Each cloud of rows lies close to a flat space through zero, with a little noise off it, and is much wider in some directions of that space than in others. After each cloud: how many dimensions does that space have?

[[ 17  -1 -20  19 -17  10  -6  -9 -35  -4  14  11   6  -8   3  11 -28]
 [  0 -15  -1  -1   0   2   2  10   3  -9  -8   7   5  -1  13   2  -5]
 [  7 -16 -11 -25  -1  29  17   3  -2 -13   4 -29   3  21  21  -1 -42]
 [ 29 -12 -25 -12 -27  29  -6 -15 -34   6  12   4  10   6   3  13 -42]
 [-17  16  15  17  11 -21  -2   4  12   7   9  16  -5  -2  -3  -3  22]
 [  0 -11   6  -9  -9  -4   1  -7   2  11   8  17   6   3   5  -2 -13]
 [-17   5  16  13   3 -29   8 -10   6  -3  15  -3   1 -12   2 -13  -5]
 [  4  -1   3 -25  -6   5  -4   3  17  13 -20  -2   1  -2 -17  -9  20]
 [-17  17   4  25  17 -12  11   3  -3 -19  18 -17  -8   3  11  -3 -11]
 [ -9  24   0   1  20  -4  10 -13  -2  -4  12 -42 -18  14 -10   0   1]
 [  7  -7  -5 -12 -15   5   6  -1   0  -6  -2 -12  12 -14   3 -15 -19]
 [ 19  13 -20  -1 -14  36 -10  17 -12  -2  -1   8   9   9   1   4 -11]
 [ -2  -6   8  11  -5 -18  -9 -13  -7  15   8  30  -2  -8  -3   8   9]
 [ -2   7  -1  -6  -2   5   6  -5  -1   0  15 -11   0   8   4  -7 -17]
 [  2 -13   2 -15  -7  10   3   7   9   0   0   9   9   6  12  -5 -14]
 [ 21 -14 -15 -17 -20  14   0 -18 -18   5   0  -9   6  -2  -5   3 -23]
 [ -9   6   7   0   6   0   5   2   7  -2   9  -1  -2   9   7  -4  -6]
 [ 24 -19 -20 -16 -24  27   2   2 -16 -11  -6  -7  17  -8   9  -3 -36]
 [-12  48   1  12  27 -15   6 -20  -2  -1  12 -57 -29   9 -30  -5  22]
 [ -6   7   6  -3   4  -6   4 -13   0   7  15  -8  -6   8  -3  -2  -8]
 [  8 -11   0   1  -3  -5 -14  -3  -5  11 -12  23  -4  -3  -9  15  23]
 [-10  15   2  20  13  -8   0  10   3  -9   2  -2  -5  -3   1  -1  16]
 [ 11  13  -5  20  -8  -7 -26 -19 -25  27   7  40  -9  -1 -24  23  25]]
 -> 7

[[-15  -4   6  29 -37   3   7 -14   9  -8  -6 -17 -21  -4 -15  16  -7]
 [ -1   0  -2  -5   3  -5  -5   2  -3   1   4   3   5   3   2  -2   1]
 [-26  -1 -56  -3 -40 -38 -13  -7  21  14 -41   5 -22  19  44 -41 -23]
 [-23  -7   9  38 -36   7  11 -15   5 -15 -10 -18 -21  -7 -12  19 -12]
 [  4   4   5  -9  11   8   1   4  -2   3  10   6  11  -4  -5   1   5]
 [ -3  -3 -18 -15   9 -16  -8   6   7   8  -4  11  -4  18  21 -23  -6]
 [ 28   1  43  -6  28  29   2   9 -22  -7  30   3  22 -13 -27  30  19]
 [  8  -7  15  -7  15   6  -1   3  -3   1  17   2  15  -1  -5   3   6]
 [ 10  -4  21   2  12  19   6  -1  -1  -7  17  -5   3  -6 -12  12  13]
 [  7   3 -11 -12   6  -8  -5   8  -2  10  -5   8   1   8   9 -18   1]
 [-17  -4  -9  16 -28  -7   1 -10  13   0 -11  -5 -17   1   3  -7  -8]
 [  0  -2  12  12   3  17   6   1   5  -6  10  -4  -3 -11 -11  14   6]
 [ -5   5   9  19 -14   7   7  -7   3  -7  -1 -11  -8 -10 -10  19   0]
 [ -8   5   6  14  -9   7   4  -7   7  -1   1  -9  -8  -5 -15  12   2]
 [ -6   2 -14   3 -13 -10  -2  -8   6   0 -17   2  -8   7  10 -13 -14]
 [ 10  -2  10 -11  13   6  -1   1  -3  -1   3   7   8  -1  -1  -1  10]
 [-29   0 -44  13 -40 -33  -6 -10  19   3 -35  -5 -31  17  29 -31 -22]
 [ -1   1  22  19  -7  16   6  -6  -6 -15   0 -12  -9 -15 -23  25  12]
 [ 20   3  13 -24  39  11  -7  16 -14   1  22  13  29   6  -2   1  15]
 [ 35  -4  45 -30  59  36  -1  25 -23   2  50   5  47  -9 -25  25  31]
 [-19   1 -16  23 -38 -13   5 -16  13  -3 -24  -7 -20  -1   4  -9 -17]
 [ -2   1 -29 -14   1 -14 -10   2   0  10 -13   7  -2  13  22 -25  -9]
 [-22  -5  -3  31 -46  -6   7 -20  10  -8 -19 -16 -30  -6   1   5 -17]]
 -> 2

[[  7   1 -11  -2  17  -7   5  -6   1   6  13  11   4  -3  12  -2   0]
 [-20  10  10  -1 -12  34  -4  -3 -10   9  -3   8  -5  20  -9 -26  19]
 [ 59  26  -8  -6  27 -27  -1 -15 -28  25  39 -25  -8  18  22   7   2]
 [-55 -25  -4  -4 -10  34   6 -17  27 -27 -16  61  32 -22   3 -16  10]
 [ 28  23  31  -9 -18   9 -10  -1 -31   0  -7 -41 -12  32  -2   8  19]
 [ -8 -17   3  -5   0  -3  10 -13  12 -29  -6  30  18 -16  11  10   8]
 [-27 -59  14   1 -30 -21   1 -10  47 -65 -33  23  18 -44   4   9 -22]
 [ 26   9 -13   5   9  -7  -8   7 -11   8  30   7  -6  -4   6  -9  -9]
 [ 11  19 -14  12  13   0   0  31 -15  25  17  -9 -24   9 -14 -12  -6]
 [ 18  41  -1  -6  25  13   5  13 -30  47  14 -18 -20  35   7 -11  16]
 [ 19   3   3   0  -4  -5  -9  10 -10  -4  12   0 -10  -2   2  -5  -6]
 [ -6 -41   9   5 -45 -18 -29  -7  24 -40  -9  -5   5 -32  -8 -12 -36]
 [ 38  -4   7   2 -11 -28 -18   8  -8  -6  12 -29 -13  -5   3   4 -21]
 [  2 -16  -2  18  -6  -4  12  -3  -4 -37  10  22   2  -5 -16   0  14]
 [-25 -27   1  -1 -16  -7 -13   7  32   5 -13  -9  -8 -18   1 -26 -35]
 [  9  19  -1   2   0  11  -3  -1 -21  12   8 -13  -4  18 -10   3  12]
 [-35   8 -14  21   8  30  14  32  -2  18   6  22 -24  12 -32 -36  10]
 [  5  -4 -19   0  24  -2  15 -58  -3  -5  28  30  31   9  16  -1  30]
 [-27 -56  -8  -4  -8 -24  -4 -30  54 -34  -8  34  27 -47  23 -12 -32]
 [ 38  15  38  -1 -42  -3 -22  21 -32 -12 -10 -63 -30  26 -16   4  -3]
 [ 20  -8  -8   6  18 -34   9   5   9  -2   5  -5  -5 -13   8  15 -13]
 [-70  11 -20   2   4  63   3  15   7  21 -13  52  15  -2 -22 -19  17]
 [ 24   4  35 -26   8 -20  11 -22   3   7 -18 -37  -6  21  38  11   7]]
 -> 8

[[ -5   5   6  12  -1 -47  19 -15   0  -3  -7  -8 -39 -35   2  23 -17]
 [ 27 -14  42   1  19  20  -1 -12  25  18 -10   0   7  -5 -42 -32 -21]
 [ -9  18  -5 -14 -28  11  41  -6  14 -20  12   1  18  -9  11 -14 -27]
 [-32  -5 -11  -7  10 -27  -1  19 -24  30 -23   5  11  10  25  10  -5]
 [-29 -20  -4 -13  -5 -21  48  -4  39  -4  28 -21 -29 -17 -15   2 -18]
 [  8  -5  -8  24   4 -16  -8 -22  -8  38 -12  -9  -6  -9 -34 -10  21]
 [ 19  27 -32  15  -5 -25 -36   8   8   7   7 -12  19   2 -27  29  17]
 [-29 -28   1 -18   9   5  15  18   6  21  26   0 -16   8 -10  25   4]
 [-33 -17   0 -12  -3  41  30 -23 -24  -2 -23   7   8 -35  19 -19  12]
 [ 22   2 -24 -36  -6  43  28 -28  10   5 -12 -58  11 -21   8 -27 -12]
 [  3  -9 -12   1  16   9 -10  15  -6  12  -7  -4   1  12  -9  27 -18]
 [ 35  57 -27  -6 -23  -1  -7  19 -25  16   5  -4  10 -12  48   5  32]
 [-28  10 -34  31   9 -51  24  25 -11  11 -25  13  -4 -22  16  -3 -11]
 [-40   2 -24  10 -18 -15  17  -9 -50 -16 -17   7  26   5  18  19 -13]
 [  4   3  15  -9   4 -19 -31   4  25  32 -10   1 -10  24   3   4   3]
 [-21   5 -18 -65  -5 -45   3  31 -21  -5  17 -14   9 -34  23  -4  -9]
 [ 17  21 -22  13  -8   6   8  26 -28  21  14   8  22  32   2   4   3]
 [-19  18   1  10  17 -21  28  23   7 -10   7 -20  43 -16  22 -10   7]
 [-31  -4 -26  17   8 -35  12   4  22  -2  -6 -10   6 -31 -21   5   5]
 [ 18  25  30   0 -11  10 -15  -9  35 -13  17  -1   5  -2   6   4  21]
 [ 21  13   5   6   3  16  42   4  32   3  27 -15 -43 -25   8  32  -9]
 [ -8  -3  -9 -35 -15  14 -11   0  11  50 -12  20 -19  10 -13  32 -20]
 [ 21   7   8 -22 -18   4  -2 -30  26  26   3  -9 -25 -24 -33  10  -9]]
 -> 14

[[  9  -2   4  -3 -25  12  10 -36  29  -2 -18 -21  -6 -12  33   6   2]
 [ -4   2  44   8 -10  -3 -11  22  28   2 -28   2  -8  -6  19 -13 -20]
 [  5  -7  28  21 -11  23  30 -20 -29   1 -43  10 -38 -18  22   7  15]
 [ -2  38  -5  11  16   0  -5   1 -12 -12  -8 -10 -31  -4 -38  19   4]
 [  5 -51  -5  -4 -24 -54   0  11 -15  -5 -13  30 -53  -2  10  25 -14]
 [-49  87 -33  16 -15  12  37  12  18 -52  13  29 -24 -17 -69 -13 -18]
 [ -1  30 -13 -19  37 -10  -2 -33 -11  20 -26  -2  15 -16 -20 -12  28]
 [-24 -21 -15   9 -30  -3  14  28 -23 -33  20  24 -12   8  -7  -2 -15]
 [  0 -17  21   9 -17   3 -27  10   0  -3   0  44  11 -15  -5 -20  -4]
 [-26  -7 -20   6 -10  21  13 -56  -9  -2 -14  -3   8  12   9   7  10]
 [-10  -7 -14  -2 -13 -38   8  -8 -16  -2  36   5   5  24 -24 -14   4]
 [-13 -12  11   7 -28 -25 -16   3  17 -37  31  18 -13   8 -10  -2 -20]
 [-15  -7 -55 -28  18   5  -2  -2 -12  13 -19 -31  30  -1   8   5   8]
 [ 26 -20  38  16 -17  -8   6  11  13  14  -5 -12 -27 -16  30  -6   2]
 [ 17 -29  13   8 -10  35   9 -12 -41   7 -26 -12   0   4  31  14  14]
 [ 27   8 -17 -38  13 -48   9  28  -3  12  11   4   0  17 -10  14 -10]
 [ 11  40 -10  -5  -8  15 -24  22 -24  23 -34 -12  24  -3 -32 -12  10]
 [-25 -17  10  41  15   9  13  17 -21 -14   8  13 -50 -13 -10   9  -1]
 [ 49 -51   4   9   0 -12 -32 -26 -25  51  -6  23 -21 -11   8  22  25]
 [  6   5  13  16  -2  -8  12 -15  16  13   2  30 -36  18  -7  27 -16]
 [ 41  25  13   7 -22   6 -21 -24  34  12  -9 -21 -15  -2   2  22  -2]
 [ 10  11  42 -21  22 -19 -13   5  36 -19  40  20  38  11   0 -24 -13]
 [ -6 -10  -8  -8  25   6   7   9  -4  17 -10 -21  17 -19  17 -15  15]]
 -> 13

[[  3 -13 -11 -22 -14   2   6  10 -13  -8 -21  19   3  -8   3 -16 -13]
 [-11   6 -10  -5   3  23  47  41  13  36 -18 -52 -11 -29  10  -6  -6]
 [ 26  45 -47  30  10 -13 -13  24   4   3  19 -29  27 -10  10  -3 -37]
 [-22  -3  -3 -12  -9 -55  33  -5 -18  21   0  -5 -23 -10 -12  15 -13]
 [ -3  45 -32   8  16 -26  49  33  -8  21  16 -35 -10  -1  25 -15 -34]
 [ 12 -27  19 -25 -11 -30  -5  13  19  -7 -28 -18 -20  -7 -24  69   2]
 [  9  27 -12 -28  15  -4  48  21 -20  18  18   9 -35  14  24 -31 -38]
 [-13 -29  11 -23   6   2  18  -9  -3  17 -34  -9  -5 -34 -16   6  18]
 [-30   1  10  25   3  -1   5 -33  -5 -33   0  21  16  31  12 -19  28]
 [  3  14  -5 -12  -7 -37  18  10 -11 -21  13  20 -23  37  17   7 -25]
 [ 20  29  -6  -8  61  10  28  11  12  -1 -16 -42   5  -9  19   4   0]
 [ -5  -3 -13 -21   8  50  46  25   0   9 -35 -11   2 -23  20 -42  -1]
 [-22  -3   5  33 -44  36 -14  -2   2 -18  23  36  12  34  15 -41  13]
 [-19 -24  30  10 -79   6 -53  10  -9   2  50  58 -19  36   0 -12   6]
 [ -2  47 -14  36 -26 -26   5  58  13  17  53 -39 -15  28  24  15 -33]
 [ -4  49 -37  21  11 -21  28  32  -7  42  33 -44  -2 -16  18 -17 -36]
 [-16  20  15   5   0 -27 -18  26  -8  14  44  -8  -7  15  26   1   6]
 [  0 -12  28  -9   6 -25   5   6  23  25  -3 -38 -33 -10 -24  65  10]
 [-10 -37   4  11 -22  23 -27 -50  -5 -40 -26  50  31   4 -19 -18  28]
 [ 16   4   5 -10 -55 -11 -45  67   0  35  50  -2 -26   2   7  17 -33]
 [-14 -23  36 -19   5  48 -13  16   9   1 -20  -4  11 -13  16 -13  46]
 [-13  17 -15  -6  34 -28  31  -8 -19 -18 -18  -6  16  -1  21 -16   3]
 [ -5  13  24   2  21 -28 -14 -26 -15 -14  33  27 -11  38  11   1  11]]
 -> 9
